The rows come from 4 hidden closed curves, with some noise, and rows from the same curve form a group. Each curve winds through 6 dimensions. The rows are also pushed far along 5 directions, which tell nothing about the answers.
In the rows, 128 means zero.
Known rows, each followed by its group:
[103 106  97 168 150 150 109 142  59 157  90 201 147 186 138 189]
(3)
[153 121 160  92 159 123 134 111  78 144 125  82 128 166 118 107]
(0)
[132 141 126 145 112 107 150 148 167 111 136 189 136 104 117 112]
(0)
[159 135 103 108  45  89 171 177 164  57 128  93  89 102 119  37]
(2)
[147 128 159 166 168 129  73 130 162 120 156 106 112  82  98 139]
(0)
[168 131 130 108 108 109 141 157 112  84 120 107 128 156  93  83]
(1)
[130 140 138 118 157 125 149 113 102 175 122 134 129 146 134 141]
(1)
[125 116 134 100 106 129 141 109 136 127 123  77 108 115 154 117]
(1)
[118 137 136 119 115 129 133 117 139 156 143 112 134 105 143 123]
(3)
[ 85 160 115 114  93 128 158 123 144 151 127 112 136 110 155  90]
(0)
[ 93 118  97 137 128 145 115 132 143  99 128 168 134 119 139 166]
(0)
[133 130  94  92  91 133 157 136 103 117 122 113 107 153 158 132]
(2)
[146 124 117 139 103 115 130 160 125 106 122 152 137 133 106 123]
(1)
[173 102 160 119 122 118 118 110 153  73 136  89 100 109 119 105]
(2)
[120 105 127 151 142 131 106 128 159  98 134 178 128  98 123 166]
(3)
[108 168 134 136 129 130 151  98 177 181 145 109 115  86 160 119]
(2)
[178 120 132 179 121 105 118 175 101 120 112 179 128 145  90 119]
(0)
[148 118 124 106 167 144 108  90 154 101 160  85 111 127 121 152]
(1)
[111 113 133 138 166 136 112 118 136 125 120 145 131 128 121 160]
(3)
[206 118 130 145  94 108 118 172 113  36 123 126  99 152  90  82]
(3)
[146 135 149 113 182 137 129  95  89 151  92  72 126 196 113 125]
(3)
[109 149 143 159 153 119 127 112 189 136 146 149 129  72 118 112]
(1)
[ 96 129  62 113  59 128 154 150 199  72 155 198 121  61 156 168]
(3)
[ 76 159 139 155 198 146 133  87 117 230 109 139 148 144 144 153]
(3)
[165 103 140 156 134 122  92 141 143  97 157 157 112  95 113 156]
(2)
[114 128 118  79 141 135 171  83 116 155 108  92 127 163 153 127]
(0)
[106 142 115  98 112 137 146 131  81 143 104  83 133 172 143  93]
(0)
[128 132 139 130 106 143 110 108 182 116 144 102 128  97 145 144]
(2)
[120 154 138 110  91 110 162 125 180 129 156 141 127  65 143 104]
(0)
[ 89 128  82 108 120 127 162 129 143 135 129 149 127 116 143 136]
(1)
[162 138 143 131 119 120 138 125 122 135 135 122 116 131 132 118]
(2)
[122 104 111 134 100 133 127 152  78 116  84 153 139 167 136 145]
(1)
[ 80 118 108  78 145 149 159  61 149 141 127 104 130 128 169 153]
(0)
[159 101 153 116 145 133 108 112 135  91 136 121 111 129 129 157]
(3)
[132 107 107 171 121 124 127 137  98 124 103 181 138 151 119 127]
(0)
[125 100  74 118 114 154 128 118  72 125 113 139 135 189 151 163]
(1)
[125 121 118 141  78 126 136 147 121 103 106 156 143 132 132 116]
(1)
[113 107 119 144 123 152  78 107 211  91 163 129 135  69 132 184]
(2)
[144 114  95 169 111 142 115 135  85 127 120 178 146 172 127 145]
(1)
[134 153 140 141 147 120 132 147 124 126 118 137 133 146 106 105]
(0)
[ 96 128 111 103 124 135 165 112  99 167 104 152 131 145 168 159]
(1)
[ 94 125 100 106 104 128 151 115 151 130 124  91 114 106 152 108]
(3)
[141 158 177  87 170 112 156  99 139 173 129  59 119 127 118  96]
(3)
[120 114 115  78  98 119 165 124 130 104 117 107 100 117 158 128]
(1)
[198 160 180 195 144 100 107 157  98 148 124 125 149 158  61  49]
(1)
[132 114 186 193 196 151  63 100 105 164 114 155 146 141 119 177]
(2)
[ 98 114 131 167 150 131 106 126 140 136 119 183 154 111 118 154]
(3)
[158 111 146 179 161 130  87 142  93 148 113 125 116 150 108 143]
(2)
[ 96 142 136 145 150 137 117  93 190 154 156 111 118  69 146 131]
(3)
[153 133 177 153 166 151  79 121  91 129 115 108 143 179 112 138]
(2)
[121 161 149 118 167 128 159  86 128 179 103  93 136 156 126 109]
(3)
[122 125 130  86 136 149 150  76  98 148 101  76 129 180 158 132]
(2)
[ 94 101  66 107 101 162 123 122 124  94 113 142 123 143 166 201]
(0)
[142 106 140 147 101 121 127 118 156  93 125 145 113  99 138 125]
(2)
[131 134  96 113  91 129 153 140 114 124 123 130 107 139 157 130]
(2)
[143 144 164 177 163 116 118 100 166 148 139 128 129  98 103  91]
(0)

New rows. What belongs after each?
[147 117 152 146 155 128 114 130  74 145  98 130 126 165 119 138]
(1)
[127 134 120 142 115 106 159 145 116 152 121 183 151 128 117 108]
(2)
[ 82 124 124  44 125 128 187  91 127 143 106  87 129 141 164 119]
(3)
[152  91 111 201 135 168  52 129  79 106 117 182 147 175 124 203]
(3)
[128  79  87 100 107 135 130 137  98  91 120 159 134 152 135 175]
(2)
[107 111  98  53 114 128 174 110 115 126 120 103 127 145 152 136]
(2)
[196 116 148 145  91 107 117 170  99  70 130 136 126 155  93  77]
(0)
[121  81 113 111 144 152  86 127 113 102 119 102 133 153 122 180]
(2)
[166 111 137 171 178 129  97 148  58 133  87 127 125 202  88 134]
(3)
[164 123 132  87 124 127 125 128 127  83 127  23  92 153 116  85]
(2)
[160 137 138 142 148 130 104 140 110 136 142 119 118 138 113 142]
(3)
[117 159 141 168 141 121 127 134 162 122 134 159 136  99 112 100]
(0)
[119 123 109 129  98 119 123 149 187  91 157 162 130  63 121 150]
(3)
[ 72 172 126  89 105 126 174 102 181 166 150 109 129  66 168 107]
(0)
[144 117 118 103 116 129 127 139 118  97 122 111 131 150 115 133]
(1)
[ 44 106  58  36  88 156 173 104 101 136 113  97 124 135 202 166]
(0)
[147 107 165 132 132 123  94 138 154  87 141 119 120 101 113 132]
(2)
[131 129 111 131 105 114 156 146 128 134 130 183 126 113 136 139]
(1)
[181 135 127 148  97 115 129 162  99  98 128 150 121 153 110 103]
(2)
[139 161 159 129 116 102 152 134 133 154 143  88 132 116 114  33]
(1)
[143 109 104 131 122 145 112 106 127 106 144 123 124 141 136 146]
(1)
[ 93 101 118 149 140 142 117 127  92 136  96 184 153 156 135 166]
(2)
[119 119 127 101 143 153 126  98  82 163 111 107 152 190 147 157]
(0)
[153 109  99 104 130 139 132 123  64 114 114  90 117 200 130 118]
(1)
[141 116 175 185 134 125  80 114 185 107 162 170 143  62 111 135]
(3)
[131  96 142 118 166 164  80  85 138 106 148 110 116 126 150 198]
(3)
[130  92 106 114 131 130 115 156  56 108 108 110 116 167 119 133]
(0)
[106 120  89 143 105 129 147 136  94 148 106 152 131 153 148 115]
(1)
[112 140 124 164  94 127 144 115 143 174 144 189 142  92 164 133]
(1)
[114 125 137 152  90 111 148 150 137 127 107 180 127 100 145 112]
(2)
[ 95  93  99 102 116 148 123  98 168 112 145 124 130 106 160 165]
(0)
[106 135 137 154 137 122 137  91 210 127 157 185 142  60 134 132]
(0)
[120 131 137 126 154 145 106 103 136 149 159 132 148 122 131 158]
(1)
[ 82 131 116  88 123 159 126  88 136 136 138  76 131 119 167 144]
(0)
[210  93 150 176 114 112  77 154 175   4 164 180 111  93  78 125]
(0)
[103 108 135 117 127 137 119 126 138 114 122 141 133 114 143 153]
(2)
[144 120 108 110  87 128 135 149 107 103 105  91 118 163 132 106]
(2)
[127 123 100 142  73 133 122 141 140  81 135 160 139 115 132 124]
(3)
[146 122 111  71 105 114 154 162 120  52 119  88 100 156 117  90]
(0)
[156 125 133 160 100 116 117 162 125  77 117 173 144 136  98 110]
(1)
[126 114 117 166 113 136 108 126 129 119 117 152 145 130 124 134]
(3)
[129 114 113 135 109 146 100 146  95  99 121 116 132 156 128 129]
(0)
[114 129 103 101  67  99 200 159 109 138  92 178 134 136 147 106]
(3)
[141 144 148 160 106 106 142 138 167 120 143 168 117  81 130  92]
(3)
[123 135 125 127 127 149 121  79 158 140 151 109 139 118 148 140]
(1)
[105 143 119 148 148 149 121 110 125 195 133 165 142 124 154 193]
(3)
[ 90 133  43  91  26 122 201 153 156  83 116 192 120 108 178 136]
(3)
[157 124 149 127 155 124 119 130 123 101 130 138 130 155 103 125]
(0)
[111 154 163 143 181 118 146 111 127 180 110 132 141 135 113 101]
(3)
[138 128 148 184 166 116 106 149  80 157  92 133 148 168  82  93]
(3)
[105 103 103  53 111 158 122 106 100  88 127  43 112 155 161 141]
(0)
[108 102 106 137 120 136 135 134 103 127 102 200 141 149 149 180]
(3)
[133 103  84 117  78 129 141 138 146  78 123 127  97 118 148 137]
(3)
[123 128 152 134 137 121 140 113 137 154 119 159 144 118 131 140]
(3)
[109 120  68 154  91 142 125 166  96 140 122 214 140 139 149 193]
(3)
[136 100  88 105 125 137 127 124 108 102 133  99 108 153 134 135]
(1)
[125 123 123 120 117 131 129 134 108 132 131 151 139 132 138 151]
(0)
[ 90 109  93  42  92 138 183  81 157 131 131  96 114 106 191 160]
(2)
[148 122 127 132 150 121 134 134 106 124  99 106 111 162 109 115]
(3)
[118 122 124 114  85 108 166 134 166 114 126 171 128  88 145 126]
(3)
[191 109 159 147 155 108 103 136 116  83 130  74  96 139  78  72]
(0)
[107 133 117 142 125 143 109 132 135 135 127 126 139 132 135 141]
(0)
[124 113 108 107 139 146 134 110 105 118  98 119 130 177 137 163]
(3)
